The rows of a group lie close to one hidden flat surface of 15 dimensions, which may be shifted away from zero. Surfaces can cross.
Known rows, each followed by its group:
[  3   0  -7  -3   5 -12 -11 -21  15 -11   5  22  10   2   4   5 -13  28
 -11] : E
[-13   0  22 -16  -3 -13 -20   5  21  16 -12 -12   6   2  -1  16   6  -2
   8] : H
[ -4   2  -7  -7   7  10 -24   6   4 -11  20  30 -13   1  12   6  -2   6
   7] : E
[ 14   5   2  -9   1   6  -4  -3 -10   7   6  18  -3  -8  -4  -7  -8 -13
  -2] : C
[ 20   1   3  -5   1  20  -4  -5   5 -10   8  14 -12  -4 -20 -34  18  16
 -20] : A
[  2  -4  11  -3 -16   0  -1 -11  10  -3  -9 -17   3   5  -3 -33  28   1
   0] : A
[ 19  25  -3  -3  14  -1   2   5  24   1  19  -8  15  -2 -20 -15 -11  24
  -3] : E
[ -5  15  -2   0  -6 -23   5  -6   5  10  12   8   0   2  24  -2  -5  -7
 -28] : A
[  7   7   7   1   1   1  29  15   3  -6  -7   1   4  10  13  -7  24  16
 -14] : H
[ -7  -3 -12  19  20  -3   3 -12 -18  13   6  -4 -20  -5 -11   2 -19 -13
 -20] : C
[ -8   7   0  -2 -15  10 -21  -1  22  11   2 -20  11   2 -11  -7  -7  11
   9] : E
[  8  13  -6   7  12  20  10   2 -13  17  -2  -4  20   3   1 -29 -20 -10
  12] : C
[-14  25 -14   0  -2  -1  24   5 -22 -15  25  -6  11 -19 -13 -12   8 -20
   2] : C
[-21  -2 -13   0  -7  13   0   4 -13   1   2  -5 -11   7  -4   1   3  -3
  -7] : E
[  9 -14  -5  19   2   3  28  23  -8 -10  -5 -16  -2  21  21  -3 -10  -7
  22] : H
[  1 -18   2  17   2  13   8   7  -7  11  10   2   3  28   1 -17  -6  -1
  20] : A
[ 26   7   4 -25  -6  -5 -20  -7   0  31  12   6 -15   1 -48  -9 -14  -2
 -12] : C
[  6 -16   6   9   4  11   2  -8  -1   5  -8  -6  -8   5  -6  14  11  -1
  18] : A
[ -9 -16   3  10 -10  -2  -8   2   3  -3 -15  -9  22  -3  33  28   7 -11
  -7] : H
[ 16 -15  -1 -18 -12  -1  -1   4 -10 -22 -11  17 -23  -2   7   5   1 -10
 -19] : C
[ 11  -1   2  -7  12   3 -25  11  12   4  -8   2  19  -3  -2  12 -14  11
 -17] : E
[ 21  -2   3   5  -8 -10  16  17 -11  18  12   2   3   8   5   0   0 -14
 -22] : E
[ 13  -5  11  -7  14  -1   5  -7  -3   5  11   6  -3   5   7   4 -15 -31
  16] : H
[  2   7  -7 -17  -7  17  -6 -27   6   8   2 -22  10   8 -10   1   5 -12
  18] : A
[ 10  -4   6  -7 -22  10   0   6   9   5   3   3  -9  -5   2  20  -4 -10
 -16] : C
[  4 -13 -14  17 -11 -27  -4 -12 -19  12   1   6 -23   2   5  13   3   0
   6] : C
[  7   4  11   3   5   7  29   8 -20  11  -7   1  -9  -6 -16 -20  -9 -16
  -1] : E
[ 12 -20  -2   5  10   5 -17  -2  15 -31   5  -6   6   3  -1 -17 -16   3
   1] : A
[ 15  -1  -3  20  12 -10 -22   8  -8  20  12  23 -13 -21   4  13 -23  -7
 -10] : C
[-17 -16   2  28   5  -6 -27 -11  16  22  -8  -4  20   1  -9  -6 -43  21
  -1] : H
[  7  11   9 -13   7 -16   0   6   5   3  10   7 -18   5   1 -25 -13 -10
  13] : H
[ -3  -1  -7   4 -33 -14   0  10   0   1  -5  -5  32   3 -13  -9  -7  27
   2] : E
[ -2   7 -15  -6 -15   0 -18  -2   1   2 -12   6   6   3   8 -17 -16  18
  18] : A
[  2 -16  20   5   1  -6  -9   8  -1   3   8   2   6   3 -13 -29   3 -12
  22] : A
[ 10  10 -12  -6  24  18 -12  -3  10  -2  24 -26 -21  10 -19 -13  10 -10
  12] : E
[ 22  12  -1 -15  13  -6   4  -9  18 -17  17   5  -4   7  -7 -14  -8   8
   1] : E
[ 13  -7  -6   3   6   9   4 -17 -18  -3   5  13   5   2  -7 -13  18   1
  -5] : E
[-11  14  -3 -24   5  17  -4  28   8 -23   2   5  13  -2 -15   5  -5  17
 -14] : H
[-19  -8 -17  17 -23  15 -14 -10   5  12   2 -33 -11  11   2   1  24   6
   9] : A
[  9   0 -13  21 -16 -14 -11   3   0   7  -2 -10 -10 -25 -10  15  -5  11
 -21] : C
[-17   4   8   0  27  12   0   7   2   6  -7  11   9   1   9   8 -13   2
 -20] : E
[-19  -7  -5   2  10   3 -14  -3  -1  -8   2  -6 -17   9  33  -2   6 -22
   6] : H
[-27  -8  11  -8  18 -27  -1  -7   0 -22  -2  14 -17  -3  13  -3 -17 -20
 -11] : C
[  5  -1  23 -15   1 -10  21  -1   8   3   4   4   0  18  -1  -3  12  -7
  19] : C
[-29  -6   5   9  -8 -19  -5 -14  -1   5 -18   6  -7  -7   4   8   4  15
  12] : A
[-15   2   1  -9  33  11   2  -9 -12 -34   7  21  -4  -7  23  -7  22 -22
  11] : H
[  3  13 -18   1 -31  -1 -16  36 -17  18  30  36  -1  -3 -10  -1  -8  22
  -9] : A
[ 19 -11   2  13   5  22 -11   0  24  -2  -7  -4  -9   1  -4  -5 -15  22
  -5] : E
[  0  -6  15  -9 -14  20 -16   4  22  21   0  11   9   2   5  17 -27  -2
 -24] : C
[  2 -15   5   5 -17  -3  14 -27  -4   6  -4  10  -8   7  -8   7  16   8
   5] : A
[-21 -32  -5  14   6  20 -19 -26  11   3   6 -12  -7  23  28  31   3 -20
  -2] : A
[ -9  -4  -9   5  -5 -13   6 -21  -6  -3  13   0  -9   2  12   8  -9 -20
  -3] : H
[  5  15  -4 -26   1   4   8  -6  -2   8 -10  -1   5   7   3  15   3  -3
 -22] : A
[  2  -1  -7   2  17  23 -25   5  -2   8  16  -5  10   7  -2   0  20  -3
   2] : E
[-15  -5   0   0 -11 -12  -5   1   6   6  10  -3   9  19  18 -10  -9  -7
  -2] : A
[ 15   9   0  -8   2   2 -11   8 -14 -16  -5  16   2 -32   4   5  19  -6
  17] : H
[ 20  19   1  -2  -4 -18   9  28  -8   3  -1 -10  20 -14  -4 -12   6  -2
   0] : C
[-15   4   1  -5  12  -6  13  -2  -7  -4   2  13 -13   9  13   8  12  -1
 -21] : H
[ 25   9 -13   7 -21 -12  18  -7 -29   2 -20  -3  -9 -31   5   8  20  -9
  -6] : C
[ 10   6   2  -1  -9  12 -11 -14  29  -8   0 -11 -14  -7   4 -22  -2   7
   7] : H
[ 31   7 -17  12 -14 -12  14 -27  17  -8   7  10 -30  -9  23  19  -3  17
 -25] : A
[ 17   1   3  -3   8 -21   7  13 -21  12  -4  24  18   7  -4   0   9  12
 -19] : C
[  7 -15  -7  28  -8  23  -2 -19   6  15  -1  14 -24   2  10  17  -5  19
 -23] : E
[-18   7  -6   0   5  28 -15   8  23 -10   8 -19 -15   3   6   3  14   7
   3] : H
[  6  10  11   7  21  -7   1  12   9   4  19  -1  11   2   0 -22 -13  -7
  21] : C
[ -6  14 -15  -2  20   5 -12  -7   5  -2   2  -9  -1  -7 -22  -2  -6  17
 -17] : E
[ 10   4 -11  -5  -9  10 -18   3 -29  23  -8  17  11  -7  -3  -8  11  -1
   1] : A
[-12  -5 -13   4  -6  18   3  -2   5 -13  18  19 -12   9  23  15 -14   2
 -12] : H
[  1   6  -2   6  16  -6 -10   8  -9  14  23   8  12  -4 -15  16  17   3
  -7] : C
[-24  -8 -30  54  16   3  26   2 -19  -8  12 -18  -4   7 -14  -3 -13  24
   9] : H
[ 24  -6   5   1   7   2   5  26  11   5  13 -17  11  21  11   8   6  -8
 -13] : E
[-10  -2 -12  -4  -6 -24  24   6 -21  -5  -8 -22  -5  15  -5   0   3  -8
  -2] : H

New rows, each followed by its group:
[ -1  -3   5  14   1  -3  20  -2  -1  16  30  23 -17  23   5 -23  -4   1
 -25] : A
[ 17 -12   0   7  -7  -3 -12  -5   9  -9  11   5  -6  -3   3  -5  -4  -1
   5] : A
[-12   6  -4 -16  -5 -20   0 -44   0 -13 -11   4   5 -12 -13   6   2   7
   0] : E
[ -9  -4 -11   5  24 -14 -24  -7 -12  -9  11   6  -6  -9 -19   0   9   6
  -7] : C
[  5   2  -3  -1 -12  30  -4   0   7   6   5  -1 -16  -1  -3   2   4   2
   2] : E
[  4  -2  -3   7  13 -17 -12 -27  -4  38   5 -10  -7  14 -19  -9 -11  -3
  -3] : C
[-19   3  -9  -9  15  -7  -3  -5  -7 -16  17  15 -22   6   8  12   1  -7
   9] : E
[ 16  -3   9  -1   9 -16 -12  12   0   8  -4  13   5   1   2  -5  -4   7
  14] : C
[ 14   8 -11 -10  13 -16   8 -20  -1 -16  22  13 -16   7  -6   1   3   2
   0] : E
[  4   8  -1   5 -20  -1  20  14 -11   0  -4  14  25 -11  16   7   3   4
 -13] : C
[-24  13 -10  -5  12  -8  21  -7 -29  25  -4  -9  -2   8 -26  15 -21 -12
   6] : E
[ -6  13  10  13   8  13 -15   7  11  21  21  14 -17 -17   9 -12  -3  -9
 -10] : E
[ -2  -8  -2  25   5  16 -11  18  14   5  -5  -8 -11  10  19 -13  -8  16
  18] : H
[  0   5  -4 -16   4   8  -2  26   1 -13 -16 -13  -2   2 -10  -2  -1   9
  -3] : H
[  3   4  -1   7  -4 -21  31   5  -5  -3 -17 -13  -7   8   1 -12   6  14
 -16] : H
[ -2  -9   7  13  -2  -9  -3   0  -8  -7  -5  20  16  -9   6 -27   3   8
 -24] : E
[  0   3  -8   9  -5  -2   3  -5  17  -4   7 -22 -15  -1   0  -6   9   5
 -37] : E
[  9  21  -5 -30   1   4  21  -5  -5   2  10  -4  13  11 -17   2   1  -7
  -3] : E
[  0   6  -2 -18  14  13 -11   6 -14   7   6   0  26   7  -9   5  16 -12
   3] : E
[ 14 -14  -6  -2 -19   5  -1  -8  14 -12   4  -8  -1  17   0  -3   6  12
   7] : E
[-10   3  13 -13  -6   2 -12  10  18   6  13 -15  -4   8   3  -4  16 -17
 -14] : A
[  9   8   4  -7 -10  -8  -8  19 -15  22  -7  19   4 -18 -14  20  -6   4
  -6] : C
[ 12  11  11   1   5   0  -1   6   7   2   9  -6   8 -15  12   0  19 -16
   8] : H
[ 11  12   2   6  -4  10  13 -11  24   7  22 -20 -12   2   3  15  14  -8
  14] : A
[  8  14 -21  -8  -2   4   3  -2  -1 -18  16   2  35  -4   4   7  -9   6
 -16] : A
[ -4 -10   1   4   7  -9 -15  -2  -7  14 -20 -11   4   4  12  -1  -1 -10
 -11] : H
[ -4   2 -24  -5   0  16 -14 -23   2  -2  18   7   8  15   4 -10 -22   3
  -8] : A
[ -3   3   2  -6 -13  24  19 -28   4 -19   1  13 -12  -4   0 -14  22   4
   0] : E
[-19  11 -12   8  20  -5  -9  -1 -12  -8   8 -17  -6 -16 -20  -6  24  -2
   1] : E
[  4   8   0 -13  10  36  15  32 -17  -7   7  29   0   6   3  -2   1  -2
  -3] : E
[  7 -11  -1   7   3 -10   5  -8   9   2  15  -3   2  20  14  24   7   1
  13] : E
[ 8  1  9 11  4 -4  1 -7 26  3 10  1 12  5 10 -4 -1 15 -6] : E
[-24  12  -9  13   1  -6   3 -26  19 -12  10 -12   8   0  18 -25   5   7
 -18] : A
[-23   6 -28   7 -11  -6 -25  -2 -12   3  14   1  12  -2  -9  -6   9  19
 -22] : E
[ -6  -4   1 -12   2 -18 -12  -4   2 -11  -5  -4 -15  -7  10  -6 -20 -25
 -26] : C
[ -4 -11  -5  10   4   1   0   2 -10   6  23   4  29  11  14  22  -7 -21
   7] : A
[ -1  -9 -20  -1 -16  -7  -6 -18  -7 -15   5  -9  -9 -15 -13  24 -36 -19
   9] : H
[  9  11 -11  -4  21 -17 -13   3   0  -4  13   4   6  -3 -12  -1  -7  11
 -16] : E
[ -9  -2   5  13   4  12 -13  10   2   7   4  23 -16  -7   4 -16 -22   5
   2] : E
[ 11  21   3  10  -7  -3  10  -6  16   9  32   0 -14 -19 -12  16   9   1
  19] : A
[  1 -28  11  36  -8  -9  -4  -9 -14  15  -8  -2  10  -1  -1 -30   9  -4
  16] : E
[-20  -3 -18  -7  -3 -14 -14 -11 -24   1  -2   6   4  -2 -21   9 -12   1
  -6] : H
[ -1   1   8  -6 -10   0   2 -15  24 -10  11  -1  16  -2   5  -1 -15  -5
  -2] : H
[ 21  -1   7  -4   1  -2   7   7  -1  21  -5   7  11  19  -4 -16 -14   7
  -4] : C
[-26 -10  -9   3   9   1  -5  -7   1 -23  -3  -1   3   6   1 -17 -20   6
 -13] : C
[  8  11   3 -13  29  -4   6   1  -6  -3  12   9  -4   0  -3   5   0 -15
  -1] : E
[ 27   8   2  -3  16 -20 -13   4  -5   0   6  -6   3 -18   5   0  24 -19
 -12] : C
[ -9  -4  18   1   2 -14   0 -12   2  14  23  30  -7   2   0   1 -11 -11
   6] : A
[-19  -8  -8   0  -6  14 -19   4  12   5  -5 -31  -9  16   2   5   7   0
   4] : A
[  4   5   9 -32   9  -7  -7  -1 -16  15 -28  -3  -9  -4 -28   1  -4 -12
 -13] : C
[-10   3   5 -28 -19   5  15   2   5 -25 -13  24   4  10   5  12  22  27
  -7] : H
[  2 -19  12   7  11   4 -22   6  15  -8   1  10 -20   3  -9 -11 -23   8
  29] : A
[ -5 -13  12 -18  27 -13  -8 -17 -10  11 -22   6 -12  18  -7   0   0 -10
  -6] : C
[ 24  -1   3  -3   5  -4  -6   9  -6  12   4  -4  -3   7 -17   0  22   5
  29] : C
[  3   6  21 -11   1 -20  13   7   1   9 -17  20  -5  -1  11   4   0   4
  -3] : A
[  6 -12  -1  -2  -5  18   1  -4  -3  -7 -12  10 -13   2  -7   4 -11   8
  18] : E
[ -9  10  12   0  10   8   5  12  -4  17  16  11  14  -3 -13  20  13  -2
  24] : C
[ -5  -6   4 -12  19 -11  -4   9  -3 -25  -1  -6  12   7   5  -9  15 -10
 -11] : E
[ -3   4   8  11   3   2  -2  10  36 -21  -8  -7   0 -14  21  -7 -21  15
 -20] : H
[-11   1  -5  10   2   8  -5  11  19  -6  -6 -13 -24   0  -4   4 -10  21
   4] : H
[-13 -12  -1   8   5  12 -11 -26  10 -14  -2   9 -14  -9   6  -4 -20  -3
 -10] : C
